The same things were measured in two ways. Each way mixes the same 8 hidden numbers, adds some noise and spreads widely along 6 directions of its own, which tell nothing about the thing.
In the rows, zero is written as 128.
Some things both ways: the first way, then the second way.
145  133  163  103  153  130  115  142  128  123  144  148  120  148  99  121  128  155  137  136  130  125  115  153  128
132  126  135  129  115  117  110  160  118  137  145  121  126  133  143  118  101  127  140  157  143  113  134  122  113

103  99  138  117  162  106  141  97  167  122  125  141  113  110  113  140  112  130  135  151  99  140  132  151  153
148  127  124  93  139  109  161  139  131  135  138  98  132  125  130  170  146  150  110  146  81  125  127  143  77

153  136  120  142  126  113  118  118  116  146  145  130  129  138  140  135  114  107  103  111  140  130  145  114  135
124  128  130  136  127  124  118  141  111  135  126  141  127  129  135  130  134  135  119  149  125  117  128  145  148

128  139  88  136  119  118  113  134  104  111  141  134  134  121  106  135  115  126  113  120  121  105  157  127  95
92  107  140  117  124  112  93  150  132  119  161  96  143  148  165  117  111  144  128  186  153  106  143  118  126

132  137  117  104  156  101  121  130  126  144  116  130  123  124  149  135  126  130  122  126  109  147  91  111  152
138  132  131  135  123  134  132  114  115  140  109  148  96  115  99  118  128  113  128  116  105  131  109  144  115

113  147  109  135  121  113  125  153  113  99  149  135  139  136  145  115  111  138  111  116  126  128  107  124  139
136  136  121  129  105  124  131  147  116  142  132  133  133  146  111  134  124  136  134  139  128  98  130  143  151

122  103  149  120  139  119  125  122  135  140  130  115  125  145  112  138  136  126  130  134  125  133  149  154  137
96  102  131  90  114  123  95  147  140  152  108  113  112  138  146  100  151  118  141  157  128  101  127  129  103

148  137  146  104  133  113  119  154  131  151  124  125  113  139  127  125  132  133  129  132  122  139  98  141  140
145  122  114  110  118  104  138  142  132  145  123  109  110  102  104  142  129  127  145  143  130  125  123  134  71

127  140  101  103  148  120  107  133  116  117  143  130  122  159  136  141  144  148  109  130  140  138  130  137  130
166  147  119  130  125  129  176  154  111  134  145  132  160  146  118  162  142  151  117  138  100  110  140  147  143

127  176  132  123  155  77  110  150  113  133  171  131  126  137  118  157  132  161  94  151  132  163  110  169  105
126  148  143  114  127  93  137  94  168  106  152  114  101  102  130  153  154  152  94  127  132  152  128  166  90

100  120  140  118  125  124  152  124  124  103  125  111  124  132  119  117  124  116  151  124  137  129  108  113  136
122  128  124  121  107  124  138  143  121  159  117  140  136  155  88  118  128  130  149  120  119  116  121  135  157

133  144  98  100  129  144  147  118  95  145  128  115  122  118  129  146  137  67  134  112  151  133  116  105  119
130  108  113  121  125  126  147  151  123  137  124  107  155  137  126  155  150  140  116  157  116  112  153  136  152

145  103  96  139  101  138  96  134  125  128  141  120  120  149  129  134  150  103  125  136  130  118  162  134  106
105  125  148  112  104  109  96  154  126  127  125  143  126  154  164  122  120  119  125  144  123  113  131  136  162

138  140  108  106  113  137  135  137  93  137  121  107  115  118  106  132  133  94  136  120  144  115  129  115  100
128  138  134  130  127  101  110  114  153  129  135  118  96  99  139  111  122  126  125  121  161  152  127  130  107

118  140  84  125  111  122  121  157  120  119  129  122  124  107  140  127  128  114  136  143  113  128  113  132  113
151  137  94  111  116  81  137  122  139  120  140  98  105  97  117  160  133  130  133  118  152  129  119  125  86

125  98  122  149  96  120  132  126  124  131  120  106  129  104  122  110  116  67  146  123  108  110  141  110  139
120  128  120  126  105  86  92  164  110  137  128  140  116  121  150  123  120  118  143  137  155  119  125  127  126

128  109  137  101  141  121  159  94  168  136  114  135  99  142  126  149  122  134  128  117  137  142  127  127  139
137  168  160  125  118  109  134  108  167  99  179  119  119  132  143  133  103  150  115  135  155  137  125  144  132

136  116  99  91  116  138  141  115  125  131  106  95  94  133  134  135  151  88  147  127  144  130  118  101  121
89  111  148  107  112  115  123  135  140  139  128  122  137  163  103  116  112  134  146  148  127  124  123  133  154

116  98  123  128  116  129  148  107  136  126  111  116  127  134  130  130  111  109  128  103  127  117  149  113  150
124  126  165  166  109  137  82  161  113  129  142  153  118  116  173  97  115  123  114  184  160  108  162  143  130

149  111  130  140  123  92  91  138  132  137  133  123  130  168  133  132  128  152  97  113  114  129  151  132  134
105  111  139  101  117  138  98  111  150  165  108  97  84  127  112  91  151  130  125  136  108  113  128  149  71

114  123  140  125  128  119  108  158  120  118  139  115  125  141  90  127  132  160  131  152  125  116  159  182  111
121  127  169  132  117  100  106  188  118  114  147  163  133  118  185  126  111  124  129  179  146  130  143  135  105

111  101  130  136  104  147  158  121  133  124  105  112  125  112  125  110  96  109  146  117  131  100  153  124  151
148  123  118  135  127  120  123  172  98  148  119  146  128  107  140  121  125  118  147  158  136  115  123  124  114

123  154  71  113  124  121  118  136  114  105  139  109  96  140  152  133  126  143  106  145  165  127  153  142  134
115  126  136  107  138  121  140  115  140  148  121  122  114  127  103  131  150  154  124  142  101  128  107  163  108

126  136  151  126  144  115  138  130  121  147  144  134  142  129  128  141  126  112  128  125  124  152  94  125  125
130  125  137  129  111  131  135  133  118  129  105  157  121  135  120  134  135  111  123  125  105  126  126  144  167

Other things, the second way, with their names:
(393): 127  87  111  84  136  139  139  140  135  173  71  96  116  129  116  109  139  99  150  126  93  125  124  111  125
(94): 101  116  132  95  127  114  110  129  124  151  106  122  112  157  121  116  120  127  137  124  92  122  97  134  139
(1085): 139  112  134  145  141  116  123  150  108  152  95  151  112  88  137  126  132  117  117  138  118  161  136  150  124
(394): 120  146  141  111  111  116  126  111  144  97  155  118  126  156  139  156  131  145  104  143  116  103  125  151  161
(818): 136  119  108  104  126  108  146  137  131  127  125  110  131  115  118  149  137  125  141  144  133  122  119  121  107
(713): 108  121  149  117  109  115  118  143  139  136  140  125  131  148  123  114  113  132  137  145  131  122  137  134  124
(1027): 125  108  124  136  131  142  131  151  97  142  126  127  148  144  125  129  132  137  120  167  113  102  139  132  154
(633): 129  137  146  131  130  147  108  112  116  150  119  136  89  128  130  103  140  135  106  134  93  113  112  160  105
(655): 117  83  100  100  121  114  138  158  143  152  121  79  150  118  114  133  152  129  151  173  156  109  161  107  95
(208): 125  129  132  104  133  120  133  133  130  143  102  144  112  129  116  127  134  127  144  135  105  126  94  149  130
(126): 155  134  129  153  100  123  104  133  113  145  135  117  92  105  133  121  132  121  100  123  125  118  160  145  87
(916): 124  99  121  110  118  116  126  160  121  123  137  97  146  125  143  142  129  124  134  177  138  106  149  110  103
(259): 137  98  117  131  138  112  134  158  105  124  135  103  144  98  145  170  146  143  104  187  121  122  159  138  90
(392): 112  126  161  119  123  110  94  133  142  134  113  139  89  110  156  115  126  121  115  144  119  143  123  159  106
(661): 107  93  150  150  141  133  95  141  115  141  119  121  115  98  152  104  121  121  109  176  134  143  151  136  110
(647): 162  148  136  139  122  109  174  127  127  122  155  135  130  104  98  177  153  156  98  139  105  140  146  171  83
(1143): 142  148  121  124  118  90  125  142  133  127  138  145  109  105  137  118  118  115  151  114  167  142  110  117  105
(303): 154  134  116  123  110  134  124  125  121  148  143  87  111  138  125  135  133  140  105  128  99  96  146  139  101
(449): 98  80  137  136  132  140  100  139  112  161  123  101  113  99  110  102  144  139  131  203  132  110  147  142  40
(231): 158  113  111  116  141  129  178  159  105  143  113  121  156  126  115  179  150  145  118  162  78  117  134  150  135
(214): 98  115  146  99  117  106  119  116  160  111  162  87  127  136  133  133  128  143  121  162  142  121  141  127  89
(1058): 90  132  139  119  114  118  99  127  124  149  120  154  107  150  109  83  125  121  154  124  137  117  94  134  134
(446): 157  95  91  127  133  130  170  177  95  155  110  118  170  116  113  161  165  129  126  163  113  114  163  124  125
(183): 161  162  116  133  117  96  112  138  133  130  150  125  99  106  148  112  95  121  146  112  171  130  115  115  113
(256): 148  130  113  116  115  105  149  139  139  132  136  107  130  120  113  142  121  126  143  130  146  129  137  118  111
(1166): 114  100  134  133  138  120  125  126  118  130  115  125  120  106  112  139  127  129  120  166  123  136  125  145  123
(1133): 165  168  124  156  127  119  120  130  107  140  112  176  94  112  139  100  103  105  136  83  140  145  95  133  176
(258): 153  135  131  129  122  116  143  159  112  143  130  132  131  127  130  148  129  141  119  144  102  119  135  150  116
(853): 146  136  150  141  97  133  119  140  124  127  146  122  120  142  145  138  122  132  92  141  106  112  164  151  132
(1064): 137  130  122  144  125  119  111  145  103  141  115  149  112  114  132  120  112  121  138  143  135  120  111  137  147
(54): 116  133  145  144  108  92  97  144  133  103  176  113  134  131  158  125  82  134  126  161  180  128  146  115  142
(623): 120  124  149  148  115  143  111  125  114  131  107  168  102  112  114  101  118  108  137  152  135  119  112  144  142
(62): 120  136  138  126  125  96  113  132  130  135  145  122  113  120  128  130  123  147  122  140  132  135  125  150  107
(751): 151  134  124  106  120  117  141  157  137  129  117  133  128  122  149  142  129  119  139  146  130  117  126  131  142
(196): 115  113  118  108  114  122  109  143  131  127  115  124  123  126  144  116  130  106  148  151  149  105  123  114  146
(316): 120  107  112  93  121  134  133  139  116  159  123  94  130  156  103  121  137  133  140  145  93  94  123  121  95
(463): 150  130  116  112  124  115  135  170  121  134  137  120  142  127  154  138  126  132  142  162  138  103  134  118  118
(923): 147  128  120  119  118  128  145  154  121  143  120  128  133  129  119  133  124  127  146  146  123  109  128  131  132
(808): 127  131  117  115  113  90  103  121  136  104  152  90  103  115  151  154  122  131  112  139  142  116  128  129  106
(632): 142  120  126  110  126  126  128  157  112  138  122  128  121  123  145  130  132  121  135  154  107  110  123  125  90
(921): 153  105  95  143  125  136  123  165  92  168  102  119  123  103  112  106  107  104  166  154  148  110  129  103  117
(978): 120  127  143  180  99  128  98  167  81  135  142  179  137  132  130  96  104  114  136  158  162  112  147  125  154
(1160): 126  133  153  124  120  135  128  127  132  103  133  139  131  146  158  141  125  124  105  152  111  114  133  143  173
(174): 151  141  112  107  113  126  134  150  132  144  118  125  124  133  133  116  126  113  156  125  141  104  117  113  144
(77): 125  135  122  113  122  120  125  139  147  132  142  115  133  135  142  103  115  128  156  146  175  111  118  106  138
(547): 125  137  137  146  105  118  112  135  118  119  179  116  130  134  132  132  136  155  107  166  146  98  152  143  89
(1010): 145  86  91  128  128  119  125  203  61  164  90  140  149  115  137  146  149  113  142  168  102  100  136  121  116
(438): 126  127  100  114  110  105  139  162  120  152  134  124  155  152  107  129  131  135  156  135  146  106  128  115  149
(763): 146  123  117  119  125  129  126  171  107  151  110  143  128  126  147  117  128  115  154  155  127  102  119  121  124
(634): 113  109  139  125  116  135  105  141  110  141  119  121  125  153  142  125  124  127  109  153  93  102  137  143  155
(624): 89  124  153  121  104  109  84  131  141  98  172  109  124  142  157  133  123  150  114  194  154  89  139  144  116
(889): 133  120  125  146  103  121  132  158  91  120  129  151  143  140  117  143  108  110  131  143  126  114  139  123  169
(747): 118  139  147  119  124  100  91  152  124  125  121  166  103  116  166  109  111  116  146  146  149  128  98  139  132
(35): 129  124  140  126  114  100  135  166  120  125  137  142  144  133  133  138  92  121  147  148  141  135  133  120  146
(1037): 134  126  120  121  116  113  134  124  134  132  145  94  130  136  121  151  135  141  104  132  120  119  150  139  126
(374): 92  100  144  90  131  127  137  121  147  147  115  103  135  166  115  127  140  142  121  142  87  126  128  141  142
(474): 147  98  113  134  122  135  145  181  95  155  99  144  150  118  117  127  127  107  155  162  127  113  144  113  139
(79): 143  136  123  136  125  99  122  149  110  152  119  149  107  104  117  122  124  124  137  120  128  142  114  141  101
(1170): 133  138  133  122  130  111  119  130  129  129  140  119  114  127  146  130  122  141  117  140  122  126  116  141  119
(706): 132  146  150  117  123  111  137  143  144  129  147  135  128  133  137  125  119  140  136  143  135  130  123  142  117
(917): 187  151  94  141  135  97  170  144  128  135  128  138  123  65  108  145  134  124  150  120  176  152  122  125  99
(439): 104  127  152  107  126  100  95  139  141  128  131  132  109  125  163  120  128  133  122  153  131  131  119  148  114
(591): 164  133  145  141  123  154  144  137  115  133  141  116  123  129  135  145  132  141  90  159  83  105  157  153  104
(430): 139  128  115  135  119  107  100  139  117  134  97  146  90  97  142  94  96  81  160  107  167  141  103  104  147
(1070): 149  144  130  125  135  116  130  86  151  139  122  100  75  98  115  127  124  131  105  99  113  153  117  153  97
(959): 148  136  121  115  150  121  128  116  138  139  109  125  90  90  137  106  121  114  145  125  140  140  90  125  102
(148): 113  123  137  123  133  105  116  131  120  128  143  126  120  131  130  124  112  135  129  145  126  133  113  130  112
(380): 107  125  139  122  109  128  107  112  144  129  147  98  114  141  121  115  126  137  120  147  139  107  138  134  112
(71): 136  106  103  107  133  132  139  156  102  150  97  130  135  129  130  123  141  109  150  140  113  109  115  109  130
(1130): 118  100  139  126  129  147  130  145  110  153  87  153  125  122  125  122  169  117  113  154  88  122  137  153  130
(27): 136  99  119  109  139  120  152  149  114  133  105  125  128  104  117  148  124  110  144  156  106  135  119  120  98
(951): 136  131  121  152  122  122  123  137  128  141  128  131  128  103  119  121  129  135  132  153  165  124  138  142  142
(801): 112  120  131  95  120  133  137  142  134  134  125  124  143  164  132  116  134  124  145  142  117  105  121  114  148
(932): 137  149  138  141  113  111  139  141  135  122  163  131  146  137  128  143  123  156  118  151  148  121  145  150  157
(470): 111  85  108  124  108  119  126  168  100  121  140  106  163  132  125  152  142  125  132  194  146  87  162  105  117
(307): 119  111  170  143  134  143  99  140  107  137  114  145  105  119  157  112  113  122  103  168  89  131  129  156  109
(504): 99  88  183  152  140  144  109  175  107  148  116  160  144  121  150  105  113  135  123  220  118  132  152  160  128
(1026): 133  132  128  122  125  100  117  133  130  108  132  122  111  109  143  143  97  123  132  145  142  132  114  131  138
(862): 133  128  123  144  108  121  106  142  110  143  136  124  116  131  126  108  98  115  136  128  146  119  135  119  142
(934): 96  95  110  95  118  125  71  144  120  151  102  97  101  131  157  95  143  107  143  157  132  86  117  111  102
(440): 151  119  119  123  124  150  128  155  103  159  115  117  121  125  133  121  141  124  127  156  99  92  135  129  99
(459): 116  122  127  116  123  138  94  146  104  158  93  149  102  143  138  86  119  105  153  132  112  100  95  125  148
(1030): 138  113  125  91  128  124  154  158  140  146  109  106  141  141  127  147  123  134  145  159  101  115  127  135  135
(396): 160  167  120  165  119  96  140  119  141  111  178  120  128  94  122  152  128  158  104  130  187  139  153  150  128
(76): 116  106  109  110  117  130  103  138  112  162  121  99  109  136  118  97  137  116  144  142  123  96  125  110  88
(785): 96  143  170  146  99  94  82  116  144  99  185  126  98  117  144  108  103  141  116  160  176  130  139  143  76
(823): 113  102  141  110  131  125  138  154  111  133  97  154  136  130  126  144  141  119  130  161  90  127  116  146  138
(229): 141  111  116  138  126  101  133  185  94  142  138  123  156  125  132  152  98  137  139  165  131  123  142  122  136
(587): 147  132  95  133  136  122  116  132  107  141  117  122  114  105  144  116  139  119  131  129  149  114  117  118  134
(226): 121  126  124  136  110  125  101  145  93  147  128  138  119  149  127  106  113  120  134  131  119  103  120  123  137
(767): 98  109  129  135  95  118  88  131  131  128  155  95  124  144  122  112  116  136  127  165  164  94  155  125  129
(354): 123  102  105  149  110  132  113  175  91  147  137  119  162  141  118  119  113  130  151  182  159  86  150  111  160
(50): 142  151  124  118  127  89  144  143  127  124  130  149  125  126  120  150  106  137  145  123  133  138  95  139  156
(152): 121  106  95  110  129  124  123  159  103  160  96  136  137  134  123  108  149  113  159  139  133  101  110  109  147
(120): 159  123  102  117  111  121  169  185  109  135  140  123  183  145  125  175  149  146  135  173  124  87  160  128  148
(67): 109  108  125  110  108  127  111  165  115  137  146  99  155  169  138  141  133  149  124  188  117  71  149  136  139
(714): 116  115  122  122  132  129  111  114  128  145  127  104  108  116  119  113  149  139  118  149  128  113  124  140  95
(868): 128  132  125  145  117  114  93  153  110  143  120  145  112  116  145  111  111  119  139  146  155  113  121  135  155
(665): 95  127  143  126  92  120  98  135  120  110  146  147  131  156  133  117  124  121  130  153  147  92  131  128  149
(911): 174  162  102  120  123  105  147  150  117  150  129  140  121  125  127  132  129  127  141  93  128  128  110  126  130
(1110): 122  131  124  107  131  93  113  155  131  131  135  124  125  121  154  134  130  139  136  156  143  121  115  136  112
(846): 114  115  139  128  110  114  113  143  120  135  123  133  119  134  115  136  112  128  129  151  116  119  128  148  133
(63): 135  140  147  134  102  126  141  149  127  118  148  141  151  153  129  152  122  144  115  158  120  105  149  153  167
(404): 161  159  122  161  115  116  124  164  108  128  158  154  144  121  158  124  130  140  121  151  171  107  144  134  159
(994): 109  126  144  129  134  109  112  154  133  124  119  159  134  120  156  108  116  122  145  158  164  140  113  132  170
(776): 122  113  137  137  122  146  129  148  107  134  153  116  150  147  131  124  130  146  116  179  119  93  150  130  118
(488): 131  123  146  117  123  132  156  152  119  129  105  166  145  144  125  138  123  119  138  145  99  128  116  139  175
(483): 121  106  115  124  131  107  104  143  115  138  115  119  111  102  143  116  134  115  134  146  143  129  125  119  99

Some of these things the first way, each followed by its name:
127  124  125  110  142  146  151  101  151  121  133  137  99  123  147  124  120  107  142  138  147  131  120  126  163
(1064)
103  119  111  139  89  145  172  115  142  96  134  113  111  136  146  126  115  120  133  122  168  122  148  118  125
(951)
107  122  122  125  120  121  152  128  127  115  128  119  119  103  116  118  105  104  142  135  123  118  134  138  143
(392)
117  120  174  127  162  130  145  103  150  103  159  160  123  137  109  121  113  141  146  144  135  135  113  138  142
(1133)
166  143  154  121  132  131  105  162  102  167  137  138  147  167  118  137  135  138  104  95  138  124  121  138  121
(174)
108  131  116  91  149  145  145  121  127  115  118  125  111  125  128  133  134  128  150  142  143  132  113  126  129
(380)
103  118  127  127  137  132  140  108  138  95  154  131  120  157  124  136  125  145  122  132  159  130  155  147  138
(404)
143  151  153  137  164  114  126  120  110  148  156  155  148  125  111  142  103  119  106  118  127  139  122  129  133
(587)
94  140  100  136  104  129  147  146  115  73  137  136  132  94  101  116  105  124  146  128  112  103  119  120  89
(54)
113  126  110  160  96  147  124  148  112  89  144  124  129  118  119  106  110  129  142  149  140  92  163  134  100
(94)
133  98  137  119  141  136  117  103  146  136  123  110  105  164  135  134  140  141  137  146  150  131  162  132  140
(547)
135  116  113  135  106  140  130  129  130  120  131  119  123  145  136  124  134  110  137  123  140  121  134  104  110
(767)
120  122  147  113  145  95  118  138  131  130  133  125  124  130  102  134  129  142  129  138  102  140  116  149  123
(1143)
128  125  107  136  107  131  126  127  124  101  140  112  103  126  124  114  121  115  136  145  148  109  154  133  123
(62)
108  96  87  131  130  117  123  106  138  119  123  118  122  132  143  147  135  114  121  129  117  129  162  122  134
(152)
128  121  124  129  131  99  129  125  145  124  142  140  128  152  146  140  127  129  106  113  118  150  113  121  144
(63)
163  160  143  111  165  121  119  130  108  184  148  151  141  141  131  160  132  119  100  108  138  152  105  132  125
(1160)
129  161  114  115  151  125  116  135  103  122  148  127  121  139  128  136  124  151  116  143  153  130  136  144  121
(714)
147  100  184  122  137  126  154  102  177  156  132  151  116  148  118  140  116  120  126  113  128  142  121  144  154
(1030)
95  107  159  119  156  102  159  100  159  100  132  143  123  114  114  119  102  124  143  134  102  139  105  135  174
(258)
131  113  149  157  113  111  133  113  156  110  163  136  116  170  127  134  119  145  108  125  151  136  151  138  121
(932)
119  122  147  108  139  117  164  112  125  145  109  124  134  121  104  144  106  118  126  93  124  127  124  118  139
(77)
114  145  170  90  181  114  142  122  144  135  151  146  121  142  115  154  136  157  127  149  138  167  88  164  136
(488)
133  122  113  87  128  129  124  136  129  136  111  117  106  137  123  142  155  115  142  129  124  137  105  125  112
(256)
132  137  139  143  122  151  137  150  105  132  126  140  153  133  126  116  100  143  126  100  138  97  134  122  130
(591)
128  126  109  136  146  120  87  144  124  117  156  145  138  140  124  139  134  149  115  149  112  125  151  165  119
(934)
125  119  169  136  152  123  147  107  140  129  134  149  129  108  106  121  86  131  137  133  119  119  133  136  151
(307)
136  115  139  132  138  149  111  125  118  115  137  130  124  137  118  110  128  126  152  148  139  109  138  123  126
(226)
128  135  133  131  124  136  120  151  108  154  135  115  141  133  123  147  141  125  133  137  134  134  127  132  88
(470)
121  124  163  159  113  98  138  138  138  134  139  110  131  142  128  131  108  150  118  134  134  137  129  135  126
(647)
119  98  84  141  116  132  127  102  165  117  135  128  104  125  144  148  135  118  130  157  127  129  170  141  113
(259)
130  167  167  102  204  123  113  125  110  121  167  153  124  147  113  126  114  176  120  155  154  143  115  165  158
(633)
123  130  112  115  120  138  152  120  148  116  133  127  96  117  143  122  117  111  140  145  146  129  125  135  147
(50)
120  145  135  159  144  101  132  129  147  126  170  162  147  133  148  146  104  151  95  132  117  154  116  145  133
(394)
117  128  153  113  131  154  154  131  118  142  133  120  129  142  123  137  131  113  139  123  160  133  120  139  136
(120)
111  137  124  111  148  95  116  137  120  95  140  123  116  114  112  113  120  129  138  151  105  133  104  142  143
(79)
93  132  130  139  118  131  172  119  140  91  134  141  123  92  117  116  90  121  150  132  126  116  113  119  125
(1070)
111  147  130  129  125  134  153  143  118  124  134  118  124  112  134  119  103  132  129  132  151  123  127  146  149
(208)
124  147  117  120  136  125  139  140  124  130  124  142  128  117  123  133  95  151  112  117  129  117  138  144  130
(959)
145  121  112  165  87  145  123  141  162  119  151  151  116  138  146  126  118  142  120  142  136  115  157  147  99
(1026)
113  131  136  123  104  122  161  144  131  132  115  110  122  125  126  133  116  134  126  116  138  129  120  130  124
(917)
139  129  123  135  137  105  117  112  131  120  146  139  117  131  104  140  123  131  114  131  127  126  145  127  98
(661)
128  117  105  127  124  119  127  132  150  144  124  127  118  133  146  151  132  134  117  136  118  139  134  139  119
(818)
108  82  155  123  123  134  180  97  176  147  111  134  123  125  129  145  112  101  142  113  117  139  128  135  161
(751)
132  112  104  144  116  124  132  112  156  127  140  139  115  141  157  142  120  123  109  128  136  131  152  133  135
(231)
113  149  128  86  159  130  142  142  97  132  115  131  136  110  115  122  107  120  132  113  121  123  102  140  168
(763)
128  133  168  146  119  158  145  149  99  155  128  124  155  118  103  127  103  127  138  119  146  104  143  135  109
(71)
150  127  103  135  100  167  130  134  122  152  123  126  120  102  141  124  124  76  146  136  136  109  136  120  114
(808)
122  128  150  121  141  94  125  133  127  130  117  112  117  122  110  124  116  144  133  142  113  132  121  132  130
(785)
115  116  112  79  144  129  122  124  132  108  123  112  97  148  113  134  158  128  151  150  137  134  119  135  121
(713)
110  137  133  112  168  124  126  120  119  106  141  140  127  141  116  136  118  165  123  138  135  131  131  139  129
(776)
106  152  165  94  160  111  151  137  110  120  133  126  124  125  91  129  111  147  133  127  135  135  104  156  144
(706)
130  132  142  110  147  141  123  141  99  132  117  124  133  125  112  116  122  132  147  129  130  109  125  125  132
(316)
124  160  141  88  181  106  113  152  94  147  124  140  141  111  105  133  116  140  125  130  101  135  91  153  151
(632)
